The rows of a group lie close to one hidden flat surface of 10 dimensions, which passes through zero. Surfaces can cross.
In the rows, 128 means zero.
Some rows, each with its group after it:
[164 119 150 152 148  83  81 168 145  88 109 160 162  71 109]  Fetu
[119  68 139 127  97 119 117 124 120 148 112 156 109 132 119]  dipov
[ 99 122 106 110 128  58 132 169 113 122 154  95 129 115  82]  sorot
[ 78  96 124  84 137 131 128 126 113 132 196 126  87 116 163]  sorot
[132 131 124 158 111 153 138 142 101 153 132 118 163 167 147]  feza
[128 129 131  86 140 214 132 154 124 144 172 114 130 159 114]  Fetu
[ 81 106 120 125 123 103 126 120 106 167 193 114 117 130 152]  sorot
[126 105  95 168 120 170 135 152 133 156 120 195 116 116 197]  feza
[119 113 123 125  96 190 159  85 109 127 130 129 140 184 174]  bul
[166 149 125 150 125 167 125 109 127 113 141 105 137 118 145]  dipov
[130 114 116 111 122 125 116 179  94 120 126 116 122 134  93]  Far
[122 142 114 125 123 123 144 147 103 104 136  98 156 153 146]  Fetu
[119 138 139 120 133 185 138 131 114 165 159 121 161 184 114]  sorot
[109 181 147 140 124 124 142 159 143  59 129  94  87  98 146]  dipov
[100 172  88  98 169 150 150 173 114 170 193  77 119 145 143]  feza
[125 171 128 139 151  86 117 162 107  87 121 121 143 107 117]  nebir
[116 127 157 140  88 111 144  70 147 131  84 132  97 129  61]  feza
[129 171 113 164 108  95 154  68  90 101 130  87 146 116 185]  feza
[166 108 109 103 114 188 136 125 176 147  95 131  80 131  64]  sorot
[101 168  81 132 143 181 153 163 126 156 138 165 109  90 116]  dipov
[134 130  92  96 135 136 142 120 133 122 151  96 117 124 124]  dipov
[ 95  62 157 163  83 116 105 178 111 232 136 127  95 144 134]  Far
[171 121 121  89 177 154  95 113 118 129 139 129 156 124 120]  bul
[153 172 148 120 170 175 123 124 133 127 145 126 186 156 122]  Fetu
[113 132 107 125 104 122 150 103 107  94 118 115 106 116 146]  Fetu
[134 151  80 141 161 123 136  52 170 204 143 151  84  99 142]  Far
[134 130 132 110 163 124 109 133 166 142 148 139 100  83 103]  Far
[108 158 124 113 163 120 109 148  99 115 167 121  81 131 126]  nebir
[137 135 105 119 113 187 156  94 178 131 117 158  96 115  54]  sorot
[108  88 162 119 131  97 111  91 144 151  87 176 116 154 128]  bul
[133  92 137  77 168  87 102  65 155  92 113 196 142  96 115]  dipov
[ 99  72 120 135  78 146 114 217  55 140 161 111  99 107 192]  nebir
[169 160 112  99 166 120 101 119 125 138 151  83 127  86  68]  Fetu
[131 188 118 130 145  99 150 154 156  73  78 131 140 106  69]  sorot
[146 130 126 158  99 118 151  97 200 169 112 105 128 117  78]  Far
[124 128 136 145 126 135 140  99 139 191  95 147 145 181 100]  bul
[203 157 158 131 159 139  87 130 151 111 124 110 177 116  49]  dipov
[ 84 151 102 154 102  96 186 128 153 113  82 151 121 158 138]  Fetu
[118 151 109 140 109 119 151 185 106 130  76 126 144 149  74]  bul
[165 132 116 173 113 177 112 158 136 155 124 129 102 113 146]  tigad
[136 138 127 176 112  62 142  97 140 169  70 123 159 157  90]  tigad
[140 113 137 124  90 200 153 162 132 140  74 129 115 190 112]  sorot
[ 91 148  74 131 106 139 165 183 116 114  98 159 104  86  98]  dipov
[106 169 152 131 153 129 133 183 138 147 113 133 142 161  98]  tigad
[114 144 167 150 144  95 122  87 163 115 105 164 138 123 139]  bul
[ 89 188 147 128 179 116 128 166 139 146 129 148 152 138 116]  tigad
[ 95 133  85 127 110 142 156 155 121 118 125 151  90  96 131]  dipov
[146 147 120 144 124 186 127 163 100 160 148 113 148 149 110]  nebir
[ 97 141 129 186 140 109 124 209 106 180 115 176 144 125 184]  feza
[154 129 122 156 160  72  77 129 133 133 138 144 104  29 157]  tigad
[139 135 109 134 126 128 146 120 139 128 117 116 148 140 112]  nebir
[172 144  81 142 149 126 114 106 141 163 150 104 120  75 125]  nebir
[152  95 114  93 106 174 141 109 153 113 134 117 130 132 104]  nebir
[115  71 167 106 133  93  93 121 101 131 139 123 126 153 167]  Far
[131  74 115 130  92 124 124 168 120  99 105 148 120 125 140]  feza
[ 74 106 147  96 135 163 137 112 150 161 148 153  86 165 154]  Fetu
[102 129 151 141 110 152 148 142 111 148 114 133 153 188 118]  Far
[113 113 158 119 124 104 112 181  71  83 148  92 149 141 190]  dipov
[148 158  80 161  96 158 177 130 165 111  84 112  90 140 127]  tigad
[103  70 124 120  91  97 136 106 122 146 117 122 106 159 144]  dipov
[141 114 141 106 139 140 114 166 141 186 114 106 120 172  83]  sorot
[130 122 142 167  98  69 122  93 112 164  76 124 123 133  98]  Fetu
[207 113 128 157 107 149 112  79 120 122 112 112 179 133 105]  bul
[154 138  84 115 119 182 142 119 127 122 155 103 125 110 117]  tigad
[158  89  96 101  76 109 139 123 134  47  99 101 106 111  76]  tigad
[109 170 156 132 184 158 119 131 140 189 156 152 152 155 149]  nebir
[153  86  82 100 117  72 145 166 161  54 122  99 150 138 130]  Fetu
[ 96 132 124 135 103 119 170 130 160 157 142  84 131 160 143]  Far
[126 143 128 107 182 169  84 176  47 157 151 154 151 173 134]  Far
[ 99 139 135 103 141 162 138 164 117 120 105 171 125 138 115]  bul
[ 66 146 144 105 154 177 145 130 132 165 187 132 112 166 189]  bul
[168 145 119 134 129 115 128  66 154 130 104 126 132 109  86]  Fetu
[ 86 120 124  83 131 109 136 115 126 112 146 143 127 101  74]  tigad
[123 127 139 119 128  69 110 147  83  83 122 130 182  90  86]  tigad
[125  69 112 129  66 145 146 164 133 125 104 127 132  87 147]  nebir
[ 98 148 168 151  85 180 154 129 101 118 106 138 138 165 115]  feza
[107 119 134 135 136 149 107 135 127 193 141 149  67 137  89]  nebir
[110 105 122 133 101 123 132 136 117 169 150 117 135 153  72]  sorot
[119 149 120 135 144 100 116 172  71 117 188  90 181 123 133]  sorot
[101 157 169 156  61 186 137 123  35 115 150  78 117 118 129]  feza
[169 168 135 136 145 155 100 112 111 116 160  96 145  76 109]  feza
[116 144 147  81 165 125 137  64 168 109 143 124 116 139 122]  feza
[ 97 123 161 129 111  70 154 118 198 166  98 109 133 170  80]  Far
[ 90 141 161  90 167  55 122 151 131  59 144 108 137 126 152]  bul
[131 164 133 132 119 203 151 142 125 110 113 142 139 169  68]  nebir
[169 105 107 154 124  77 102 121 105 157 135  86 136 118 145]  tigad
[157 107 206 162  81 178 109 160 146  96 106 146 162 147  40]  bul
[158 139 157 123 111 154 156  67 156  67 103 121 192 172 120]  Far

New rows, each followed by its group:
[ 63 151  99  94 106 156 179 130 100  75 145 146 128  96 110]  tigad
[142 114 174 143 133 119 103 100 150 166 115 137 129 152 109]  dipov
[123 149 157 106 178 165  91  98 113 201 182 124  98 108 142]  Fetu
[141 113 128  93 120 123 124  98  79  77 153  73 141 144 169]  Fetu
[108 116 127 114 129 137 127 118 118 158 147 143 125 113 110]  tigad
[ 97 100 126  64 119 173 138 178 110  82 105 158  93 122 103]  bul
[145 155 124 134 158 121 111 167 119 127 110 117 119 110 200]  sorot
[ 67 149 132 135  99 163 171 227 139 162 125 121 106 144  85]  Far
[105 165 110 155 105  81 162  84  88 140 137  67 125 133 161]  feza
[102 128  65  85 136 164 158 141  84 127 116 145 107 136 168]  bul
[ 86 135 176 134 156 127 110 201 119 185 114 143 120 167 156]  sorot
[113 154  87  97 163  74 145  81 100  94  90 140 128 178 125]  Far
[120  94 122 149 108 132 140 155 150 131  82 185 127 144 126]  feza
[194 109 120 135 151 112  86 127 167 214 131  93 108 138  80]  tigad
[103 182 153 141 148 105 146 156 147 101 119 122 168 129 137]  Far
[ 78  60 111  44 138 140 126 148 127 154 147 167  94 144 100]  dipov
[145 103  99 139 133 162 136 128 147 177 132 155 146 163 160]  feza
[144 141 118 101 146 154 132 152 145 163  89 147 134 150  24]  bul
[131 124  95 108 112 154 147 116 139 136 156 110 120 133  77]  sorot
[169 112 166 124 139 176  81 128 143 161 153 118 115 122  96]  dipov
[131 178 118 142 162 111 139 102 154 142 137 108 126 121 151]  dipov
[ 98 187 119 144 138 141 158 217 129 110 104 119 126 145 118]  tigad
[206 111 131 151  74 177 107 103 145  49 102 133 114  62  87]  dipov
[114 154 148 103 127 131 148  92 116 120 108 109 138 172  91]  Fetu
[156  69 110 141  98  79 102  83 112 189 131 115 131 104  68]  tigad
[123 144 120 151  92 129 138 128  84  69 101 124  88 172  73]  nebir
[138 154 125 134 103 111 132 144  84  66  96 110 136 100  97]  Fetu
[121 135 151 137 131 127 116 138 137  81 111 165 114  97 146]  tigad
[132 121  91 154  84 139 159 144 102 141 108 102 113 151 165]  sorot
[100 109  97 136  46 150 169 101  99 139 134  82  66 133 130]  feza
[174 120  57  87 144 114 163 103 146  72 132  81 182 182 156]  feza
[133 143 155 139 157 158 122 129 153 165 135 162 171  97 172]  nebir
[130 143 133 144 150 105 103 173 109 151 143 117 155 114 100]  sorot
[118 128 178 134 129 150 115 118 146 131 133 137 111 142 143]  dipov
[135 161 120 129 153 180 131  88 104 130 174 117 128 163 158]  nebir
[112 143 150 141 177 123 107 130 105 149 121 205 188 110 152]  dipov
[175 130 132 147 182 128  88  95 110 118 172 142 188 104 251]  feza
[ 91 152 147 111 137 156 163  96 137 132 144 136 167 200 106]  sorot
[140 165 109 100 178 117 121 118 141 121 114 149 120 120  73]  Far
[142  94 119 121  99  93  98  78  68 165 145  65  80 104 132]  Fetu
[134 127 116 119 171 154 121 134 187  89 162 178 128  82 199]  Fetu
[159  94  97 115 102 131 132 138 116 153 119  73 109 153 137]  sorot
[129 103 133 117 120 158 113 128 123 145 140 128  96 144 105]  nebir
[131 112 105  70 147 153 140 142 144 149 179  81 146 139 155]  nebir
[107 155 149 147 113 105 133 193 102  85 108 118 137 124 134]  dipov
[106 118 104 117  94 114 150 156 127 113 139  72  70 126 131]  dipov
[150 121 127 111 121 147 136  98 151  93 131 118 141 125 122]  Far
[141  85 199 159 131  69  79 231  94 202 107 113 244 144 142]  nebir
[181 119  31 120 101 177 156 119 120 163 154  53  89 125 140]  sorot
[143 122  78 152 108  91 129  97 106 150 132  98  77 135 119]  nebir
[144 112 117  94 126 139 123  94  94 137 171  96 187 142  96]  tigad
[128 114 100  89 133 107 134 143 141 114 125 100  84 117 134]  sorot
[166 139 117 175 139 100  81 168  52 156  87 156 160 124  86]  Far
[137  95 131 157 117  53 108 113  86 126 108 137 170 125 168]  dipov
[232 110 101 106 134 144  94 130 158 126  93  91 121 105  89]  sorot
[117 163 113  94 169  70 133 158 135  80 136  98 144  98 131]  nebir
[ 96  69 164 108  80 137 139  97 113 107 120 132 103 172 156]  feza
[ 89 142 147 107 188 102 113 147 150 202 158 137 121 127 146]  nebir
[136  93 139 142  80 114 111 140  75 102 114 108 112 179  95]  nebir
[193 106 142 135 152 111  90 116 143 136 139 111 196 154 124]  Fetu
[ 86  97 151 100 102 141 136 135 108 123 127 132  95 149 131]  Fetu
[158 146 130 169 158 151 108 117 155 142 137 174 151  85 160]  Fetu
[113 153 174 136 106 159 138 193 131 139 129  78 123 191  89]  dipov
[137 165 150 134 166 149 107 164 117 154 153 113 158 137 132]  dipov
[105 140 126 114 134 188 140 193 136 170 145 137 118 129 103]  nebir
[113 153  86 120 167  83 128 171 109 151 143 119 141  99 132]  dipov
[101 145 154 125 150 104 136  75 113 149 138 119 154 183 186]  Fetu
[140 175 104 115 194 116 101 133 112 115 150 141 123  74 147]  Far
[141 149 141 150 138 111 127 140 163 124  93 134 106 144 155]  tigad
[150 114 182 163 138 120  71 115  88 119 122 162 130 135 130]  nebir
[147 168  58 169 121 106 152 105 107  94 113 140 148  62 173]  dipov
[142 153 144 145 139 199 124 134 110 152 113 165 156 161  91]  Far
[ 58 126 132 170  97 103 156  98 105 130 135 161 112 127 206]  sorot
[108 118 149 113 129 145 120  91 118  99 135 149  79 169 123]  nebir
[140 102 157 152 110 136  99 138 104 119 119 154 110 117 121]  nebir
[157  91 151 125  93  84 105  11  90  94 102 103 108 105 140]  Fetu
[103 152 128 123 144 124 126 118 145  90 123 160  79 106 113]  nebir
[107 152  83 147 111 154 144 204 104 181 126 122 106 123 103]  bul
[122 133 202 135 140 150  87 161  92 103 137 151 154 113 142]  feza
[120 151 157  91 183 131 109 137 155 106 178 124 133  87 168]  Far
[118 151 140 182 124 103 142  62 113 158 112 144 150 178 175]  nebir
[152 136 139 182  88 157 148  98  92 100 163  84 191 169 196]  bul
[ 94 105 188 145 119 108 125 109 143 140 134 141 135 140 192]  Far
[105 117 143  88 102 226 160 112 155 140 130 141  90 172  67]  feza
[129 146 122 123 148 152 124 104 133 123 151 145 124  89 136]  tigad
[105  65 126 163  45 154 123 144  78 120 145 152 104  97 120]  sorot
[133 186  65 132 151 104 167  91 164 134 172  69 123 118 144]  bul
[176 110 112 108 135  59 141 103 192 131  90  94 199 101 102]  nebir
[119 142 152 108 171 116 120 163 152 162 104 131 115 152 149]  sorot
[176  96 133 145  99  49  96 126 138  76 122  92 127  78  99]  bul
[122 147 112 134 120 107 132 133 121 125 123 109 102  87 106]  feza
[124  70 128  88 132  79 111 164 140  48 145 132 123 106 163]  Fetu
[140 109 153 137 133  96  83 209 103 171 113 116 137 132 100]  sorot
[170  91  78 123 138 165 137 119 219 160 145 150 119 125 111]  Fetu
[142 120 145 138 150 149  85 151 108 151 180 126 131  81 184]  Far
[135 134 142 105 178 119  94  96  97 119  99 186 133 156 105]  Far
[112 149 129 163 104 143 153 104 141 105 136 138 126  98 195]  Far
[ 99 154 168  94 150 121 134 157 139  82 123 126 156 151 115]  Far
[136 119 117  86 115 111 132 140 116  52  95 115 137 144  76]  Far
[ 86 122 161 114 132  54 120  97 104  51 109 170 160  79 124]  tigad
